Each new row is followed by its nearest point in the smallest flat space through zero that holds the last named rows.

Q3 (3 x 17):
[[ 29  -6  29  -9  -7   3   8  -3  10 -14 -29 -11  -7  -1   7  -3 -14]
 [  6 -17  -9 -13  16  -4 -22  -3  11  11   8 -32   8  -2  -1  17  15]
 [ 15  -7  -5   9  27   8   4  -1 -13  -6   8 -24  23   4 -18  -4  30]]
New rows:
[ 17  15  10 -17  -3 -30  13   7  10  -8   0 -19  19  -5 -11  -1 -18]
[ 13  -5  10  -5   0   1   1  -2   5  -5 -10  -9  -1   0   2   0  -3]
[  7  17  -5  11  21   9  -6   3  -8  12  -5  16   0 -15  -6 -16  29]
[ -2   4  -6  10   9   4   7   1 -12  -3   8   2   9   3  -9  -7  12]
[ -2  11 -13  11 -14 -26   9  19  -4 -13   2  -4  16  14 -25 -14  -8]
[ -4   6  -2   9   2   3   9   2 -10  -4   4   9   4   2  -6  -8   4]
[ 14  -3 -10 -11  -3  15 -28  31  28 -29  -1  15   6  10   1  -9  10]
[ 4 -3  2 -3  0  0 -2 -1  3  0 -3 -5 -1  0  1  2 -1]

Q742 (3 x 17):
[[ 19 -10 -15   1 -34   9  17   3  30  16   4 -17  10  16   6  15  15]
 [ 19 -36  11 -27  12   0  31  23   9 -22  -1 -11  14 -30  19   9  12]
 [-18  -7  10  -4 -29  20  42  -4  16  -2   0 -31  16  19  14  15  20]]
New rows:
[ 10  -3  -8 -12   5 -13  11  -5   5 -12  13   8 -22  16  -1   0 -30]
[ 5  0 -3  0  3 -3 -6  2 -1  1  0  5 -2 -3 -2 -2 -3]
[-20  -2  19  -2 -11  -5 -13   8 -17  -5 -15   2  -8   3  19   9   9]
[-15   4   9   0   5   3   5  -4  -8  -6  -2  -2   0   1   1  -2  -1]
[-23   5   9  -8  10  -2 -15  22   7   7  -1  24   7  -7  -4   7  -6]
[-3  2  3  0 10 -4 -7  0 -8 -4 -1  6 -3 -6 -2 -5 -5]
[  6  13  23  -5 -31   8 -12   1  -7 -11  -3 -15   0  -5  -1   0  14]
[-6  1  2  1 -6  4  7 -3  2  0  0 -6  2  6  2  2  3]
[  8  -9 -19   6   1   4 -18  -9  30   3  10   7  21   6 -12 -13 -19]
[ 16   1 -14   5  -7  -4 -12   1   8  12   2   6  -3   4  -5   1  -2]
[  1 -10  15  10  -4  -4   0  10  -3   4  20   3   4  -9 -24  10  -5]
[ 3 -2 -1 -1  2 -2 -2  2  0  0  0  2  0 -3  0  0 -1]

Q266 (3 x 17):
[[  4  -9  -4  12 -26  10 -24   6 -12 -32  23   0  -6 -25  12  -1  12]
 [-16  -6  18 -12  -2  13  11  -8  -7   8   3   3  13  15 -17  -1  -6]
 [ -6  24   4  18 -19 -10   9  -2 -11  -9  -1 -21  -1   1 -14  -1   0]]
New rows:
[ -8  10  -3  -2   9   2   2 -12  -9   2  18 -10 -21  40  -3   1  18]
[-5  5  5  0 -1 -1  7 -3 -2  4 -3 -4  3  6 -8  0 -3]
[ 23   0 -20  -3  -3  18   0  -2   0  -6   7  -5 -11  21  12  13  14]
[ 6 -3 -6  1  2 -1 -6  3  3 -3  1  3 -4 -6  8  0  2]
[  3  14   2 -11  -8 -26   9   6  14  -6 -13 -13   1   7  10   1   3]
[  4  14  -6   8   3 -13   6   1   4   4 -10  -8  -4   2  -1   0  -1]
[  8 -23  -5   2  22   1 -15  17 -18 -11 -27   2  -8  15   4   4  -3]
[ 6 -7 -6 -5 10  0 -4  2  7  4 -2  7 -2 -2  9  1  1]

Q26 (3 x 17):
[[ -6 -11  20  -7   5   1  -4 -33 -17   8   0  -2   3 -22  17  -9 -13]
 [ -8   9  -2  12  30   2 -22 -21 -10   1   2  -1  13  -8   0  -4   5]
 [ 16   3   5  -3   2   1  23   7   0   5 -12  12  14 -11  15   0 -14]]
New rows:
[ 11 -22  -7  18  10  -7 -13   1  -7  17   1  14  -1 -14   1   3   1]
[ 0  3  1  3  9  1 -3 -6 -3  1 -1  1  6 -5  3 -1 -1]
[ 13 -14  17   9 -21  19  14   2  21  12 -21 -12 -10  19 -19 -16  11]
[  2  -6   0  -7 -20  -2   9  12   7  -2   1  -2 -12   8  -4   3   0]
[  6  18  -2  14  19 -12 -17   4  11 -20 -18   4  -6   0  -3  15  -5]
[  2  12 -10  10  16   1  -6   6   3  -2  -1   3   9   4  -5   2   7]
[ -5  10  16   7   5  -8  11   2 -16 -19 -18 -20  -9  22  20  15 -16]
[ 2 -2  2 -2 -3  0  5  1  0  1 -2  1  0 -2  3  0 -3]
[-13 -12  19 -19  13   7 -17   8  14  -2  -6   7 -19 -18   8   9   1]
[-4 -6  6 -4 -4  0 -3 -9 -4  1  2 -3 -5 -3  2 -2 -2]
